There are 9 hidden switches. A switch that is on adds its own fixed numbers to the row, and there is some noise. The rows also spread widely along 12 directions, which tell nothing about the answers.
Some rows, each with its switches (1 for on, 0 for off) after it:
[ 10   1  -1   5 -11  -9  -3  15 -13  13 -18   8  13 -11   5 -12  -5  25
  14   5  16  16 -15 -12  -9  -7   2 -19   8   1   7  -2  -6   1  -7]  0 0 0 0 1 1 0 1 0
[-10  -9  -2  -7  11  15   5   1  -1 -11 -10  -5   9  12  -3   5   8  -1
  -3  -7 -14  10   6   5   1  11   6  -6  -4   9 -11  13   1 -10   6]  0 1 0 0 0 1 0 0 0
[  1  13  -4  -8 -16  15  13 -10   5   9 -28   4  28 -12  -4 -12   1  -1
  -5 -14   3   0 -18  19  -2   6 -18   4   6   5  -7  13   4   5   1]  0 0 0 0 0 1 1 0 1
[-13 -10 -12 -12  -5   0  -2   3   6  -5 -15  11  -6  18 -18   1  32   8
  15   3  -7  -1   4  -3   1  -2  -9  -3   8  23 -10  19 -16  13  -3]  1 1 0 1 0 1 0 1 0
[ 10   1  -1   7   1  33   6 -15   4  13  14   7  19  16   0  -3  20  30
   3 -21   4   5  -2   1  18  -9  -8 -23   4 -11  -3  23   0  -4 -16]  0 0 1 0 1 1 0 1 0
[  3   8  -6  -5  -5   9 -13 -12 -11   9   4   5  -3 -11   5 -19   3  -6
  -2 -20 -15  -1  -2  -6  13   0   1  -3  -3  -4  22   7  -5   7  -2]  0 1 0 0 0 0 0 0 0
[ -3  -1   2  -6   7  30   0 -20   2   4   2  -3   6  -1  -3   1  20  -1
   4 -22 -15   2   1 -16  15   1  16  -7  -4   2   5  17  -6  10 -11]  1 0 0 0 1 1 1 0 1
[  6  10  -1 -10 -10  22   1 -13  -7  23  -4   9  17 -16   9 -10  17  10
  18 -19 -12  -3 -14 -17  18   1   9  -6   7  -4  22  19 -11  26 -20]  0 1 1 1 1 1 0 1 0
[ 20  -6  -4   0  11  43  32 -11  22  -3   7  -2  40  10  -3  20  10  29
 -17 -18  -2  -2 -23  -3  17 -15   7   3  16 -20 -22  10   3  -2 -22]  0 0 1 1 1 1 0 1 1
[ 10  -1   8  -2   4  17  -6   4  -9  13  12  -5  -1 -15  18   1   0  16
  14   0 -10   8  -6 -28   8  -6  29 -11  -4 -13  17   2   1   9 -23]  0 1 1 0 0 1 0 0 1
[  4  -1  -5   0  -2  10  -7 -17 -14  10  -1  13  -5  -2  -7 -18  19  10
   8 -21  -5   0  -6 -11  11  -7  -2 -13   3   1   9   5 -17   8  -6]  0 1 0 0 1 1 1 1 0
[ 20   2  12   7   5  18   7  -3 -14  17 -16   1  17 -21   7  -7   6  26
   9  -9   8   6 -20  -5  -3  -3   5 -25  15 -10  -3   1   4   3  -5]  0 1 0 0 1 0 0 1 1
[  5   8   8   1 -18 -11  20   1  -4  14 -17  12   9 -12  -1  -5   2  -5
  11  -5   5 -12 -16  -8   6   5  -2  10   4  -6   9 -11 -21   6  -5]  0 1 0 0 1 0 0 0 0
[ -4  -8  17   1  19   8  12   9 -16   3 -17  -6   5  -8   8  13  14  18
  24   9   6  19  -4 -18 -10   5  28 -26   3   0 -10   6  -2   2  -3]  1 0 0 0 0 1 0 1 0
[  1   1 -26 -19   4 -27 -10   8 -31 -21 -15   7  10  -9  -4 -13 -16  23
 -15   1 -18   5 -14   4 -14 -12   6  17  22   2 -11   9   8  22  -2]  0 0 0 0 0 1 0 1 1
[ 18 -14   3   1  13  20 -11  -1  -7  -1  -2  -2  24   3  -3   6   5  23
  -4 -12  -2  10   7 -12   6  -2  21 -21   7   8  -9   9   0  -9  -8]  0 1 0 1 1 1 1 0 1
[ 11  -3  10   3   1  15 -18 -19  -3  -6  22   7   9  13 -11   6  10  -4
  -8 -24 -26 -14  21 -14  22  -2  21   5  -9   4   4  14  -8   3 -15]  1 0 1 0 1 0 1 0 1
[-11  -8   6  -3  15  -5  -3  -4 -18  -7   3   2 -30   7  -2   3  24  -1
  22  -1 -32   0   2 -31   8  -1  26   1  -8   3   7  -2 -23  12 -13]  0 1 1 1 1 0 0 1 1
[ 22  -4  -8  15   5  11  14 -10 -13  -1  -2  17  12   1 -13 -10   9  17
  -6 -21   7  -4 -22  -9  10 -21   1  -4   8 -16  -3 -16 -23  -8  -9]  0 1 1 0 1 1 0 1 1
[  1   0   6  -2   2   1   9  -9 -18   2  -5  11  -2  -1  -7  -3  15   6
  13  -8 -10  -6  -7 -11   4  -4  11   2  -1  -2  -5   0 -18   7 -11]  0 1 1 0 0 1 1 1 1
[ -6  -8   0  -3  -3  -9   2  22  -5  -2 -32  -1  18   6  -5   3   4   2
  13   9   2  15   4  -7 -13  12   5 -11  -2  24  -6   6  -6 -10   5]  0 1 1 0 1 0 1 0 0
[ 10  10 -19  -5  -4  -3  17  -1 -15   0  -6  12  33  -3   1  -7  -7  15
 -11 -17   5   6 -21  -5   3 -11   0  12   8 -12   0   0  -7  -2 -11]  0 0 1 1 0 0 1 0 1
[ 15   0 -15 -11 -13   1 -28 -17  -2   7  -2  11  -2 -16 -10 -22  14   4
  -3 -15 -10 -21  -5 -12  11 -14   1   7  20  11  19  10  -7  38 -11]  0 1 1 0 1 0 1 0 0
[ 18 -11   1  12 -17  27 -11   9  35  15  -7  -4 -12  -6  -2  -5   9   4
   7   8   4   4 -18 -23   3 -18  -3 -13  -8   2  13 -16  -6  -8 -17]  0 1 1 0 1 1 0 0 1
[ 10  -2   4  -3 -15   0  -2   1  19 -10   0   4  11   1  -9   7 -16  -9
 -20   0 -18 -17  -5   5   7  -2  -1  27   0   0  -6  -4   0   0  -9]  0 0 0 0 0 1 0 0 0

New rows, each followed by its switches (1 for on, 0 for off):
[ 10   0  -5  -6  -4  12  -2  -4  -6   7 -16   6  11 -12  -4  -9  13  16
   8  -7  -6  -3 -16  -7   2  -7   4  -3  15   4   3  11  -4  21 -11]  0 1 1 0 1 1 0 1 1
[ -2  -1   7   3  -2 -11  11  -2  -1 -17   4   7   2  16 -10   7  -9 -15
 -16 -11 -24 -12   2   2  10   6   4  24 -11  -4  -9 -10 -13 -14   0]  0 0 0 0 1 0 0 0 0
[ -4   0 -10 -10   5   7  22  -8  -7  -5 -27   4  17  -3 -10  -6  14   3
  -3 -17  -6   1 -18   2  -2   3  -5   4  12   4 -10   5 -12   6   7]  0 1 0 0 1 0 1 1 0
[  6  -8  -4  10  17  -3  11  22 -10 -18   2  -5   7  14   7   7 -24  12
 -17   1 -11  27  -9  -9  -7  -7  12  -2 -17 -14 -14 -21   1 -44  -3]  0 0 0 1 0 0 0 0 1
[  6   9 -18  -9 -14   5 -11   4  -9   8  -5   7  32  10   2 -11   1  27
   1 -13 -10  17  -1   0   2  -2 -10 -12   4   8   2  30   9   0 -15]  0 0 1 1 1 0 1 1 1
[  2  -9  -9  10  24  17   0 -12 -19 -18  -8   3  -5   8 -10 -11  12  -9
 -10 -25 -16  10  -3  -7   5  -3  13  -6  -9   1  -2 -12 -18 -18   7]  0 1 1 0 1 1 0 0 1
[ 11  13  30  13  -6  13  28   0  -6  16 -10   4  28  -4  10   9  -7  11
  10  -6  -5   3 -16   2   2  11   5  -6  -9 -17  -9   0   2 -15 -14]  0 0 1 0 1 0 0 1 1
[ 23  -5  24  22  12  10 -11 -13 -20  -8   2  13  17   1  -9   1  -2  -4
  -8 -20  -9  -7  10  -3  13   3  25  -8  -4  -1  -2  -8 -15 -15  -1]  0 0 1 0 1 1 0 1 0
[ -5  -5  13   7   0   1  -5   9 -10  -4 -25   7  -8  -1  -7  -2  10 -13
  17   5 -15   8  -2  -9  -9   8   9  -8 -15  14  -1  -7 -14 -11   3]  1 1 1 0 0 1 0 1 0
[  9   4 -10  -6   6  -8  10  -5 -27 -13 -14  12  34  -3  -8   0  -5  19
 -12 -15  -6  -5 -11   5  -2  -7  12  12  21  -3 -14   9   0  16  -7]  1 0 1 0 1 1 0 0 1
[  9  -5  16  15   8   4  19   0   0  -3   2   6   5   2  -1  12   3 -17
   3  -9  -2  -3  -7 -29  14  -1  27   8 -15 -12   8 -27 -33 -19 -10]  0 0 1 1 1 0 0 0 0
[ 11   0  15   5   5   9   9  -4  -2   5 -21  -4  11 -12   1   1   7  14
   4   0   1  -3 -14   3  -8  -3   4  -8  13   0 -12   0   8   8  -5]  0 0 1 0 1 0 0 0 1
[ -5  -3   1  -4   4  18   2  -8   8  -8   3  -6 -13   9  -3   2   6   1
  -4  -8 -38   2 -11 -10   6  -5   9  11 -14  -3  -8   2   1   0 -16]  0 0 1 0 1 1 1 1 1
[ -6   3  -8  -6  12  13   6 -18 -10  -1 -15  -3  -1  -4  -4 -13  22   4
   2 -17  -8   5 -10  -4   0  -5   3  -4   7   4  -2   8  -2  12  -1]  0 0 1 0 1 0 1 0 1
[  6   6 -30  -5  19  42  -5 -10  -7  -4  -8 -11  29  -4   9 -20   2  14
 -25 -30  -3  31 -13  11   1  -8  -7 -21   4  -6   3  21  22 -13   5]  0 0 1 0 0 0 0 0 1
[  7  -5   3   1   8  14   9  -7  11  -7   9  -2   0   8  -1   8   6   7
 -11  -5 -16  -9 -12   0   8 -11   3   9   3 -12 -13  -4   3  -1 -12]  0 0 1 1 0 0 0 0 0
[ -1  -5   8  -4  -3 -23   3  23   3  -9  -6  -8 -20 -10   9  10 -19   0
   3  27 -21  -1 -16 -20 -13  -8  19  21  -6  -7  -2 -23   3   5 -15]  0 0 1 0 0 0 0 0 0
[  3  -6   1  -2   9  22  17 -11   9   1  -5   3  14   2  -6   7  21  -6
   0 -16   3  -8  -4  -7  15   2   5  -2   6   0   0   3 -19  -1  -1]  0 1 0 1 0 0 0 0 0
[ -2   0  -3  -8  -3   9 -13  -3 -11   8 -10   3  12   3  -4  -7  15   6
  11 -14  -9   9  11 -10   4   8   5 -18  -1  18   6  24  -3   6  -3]  1 1 0 0 1 0 1 0 1
[  7  -1 -16  -3   2   5  -1  11  -8   3   0   0  11   0  10  -9  -7  20
  -6  -7  -5  18 -11  -6   0  -7  -2 -12   1  -8   4   1   4 -14  -7]  0 1 0 1 0 0 0 0 0
[  0  -9 -13  -2 -25   2 -11  29  34  -6 -19   3  18  17 -15   9  -4 -19
   0   8  -8  17   4 -28   0   1   1   8 -23  27  11   0 -21 -23  -8]  1 0 0 1 1 0 1 1 1
[  7   0 -20  -4  15  26  -3 -21 -29  -3   5  15  19   8  -7 -15  19  17
  -5 -41 -20  12  -5 -12  17  -9  11 -11   1  -4   3  18 -14  -1 -10]  1 1 1 1 1 1 1 1 1
[  5 -10   5   6  11  16  -3  -7   7 -13 -14   0 -12   4 -12  -4  10  -9
 -11  -7 -21  -2 -10   7  -2  -3  -6  -2  -5   4 -16 -13  -5 -17   8]  0 1 0 1 0 0 0 1 0
[-19  24  -1 -18 -24  11  23  -8  -2  16  -3   9  25   8   8   0   7  -4
  10 -17 -29  -4  -6  13  13  20 -15  15 -11  -5   6  34   3   9 -12]  1 1 1 0 0 0 0 0 0
[  6  -1  -4  -3   4   7  -3  23 -10   0 -21 -14  22 -10  19  -5 -27  28
  -7   7  -9  34 -17   4 -20   4   5 -20   1  -3 -10   3  30 -17  -2]  0 0 0 0 1 1 0 0 0
[  0  -1  -7  -6   1 -14 -22 -11 -37  -7   2  20  10   8 -12 -11  10   6
   3 -23 -18  -7  21  -3  12   5  11  -3   8  16   7  21 -15  16   0]  1 1 0 0 1 1 0 0 0
[ -2  -4  -1   3  11   4  23  -5 -11  -2 -22  11   8   6 -11  -5  21   4
   7 -13   9   5 -13  -2  -3   0  -7 -10   3   1 -15  -6 -22 -14   7]  0 1 0 1 0 0 1 1 0
[  7 -13   4  11  10   9  -4  26  -5 -12 -10  -4   7  11   2   7 -14   9
  -2   7 -14  26  -2 -11  -9   1  16 -14 -21   2 -10 -10   0 -39  -4]  0 1 1 0 0 1 0 1 1
[  0 -13   7  -4  10  23  -3   9   8  -7 -21 -12  -6  -2  -2   7   7   7
   2   6 -29  15 -15 -11 -12  -1  13  -8  -8   8 -17  -2  10  -6  -6]  1 1 1 0 1 1 1 1 0
[ -8  10 -25 -15 -34   2 -14   3  18   7  -8   9  17  16 -10 -16   6   2
  -2  -9 -16   4   1   5   6   1 -28   9  -4  21  12  31   1   7 -10]  0 0 1 0 1 0 1 1 0
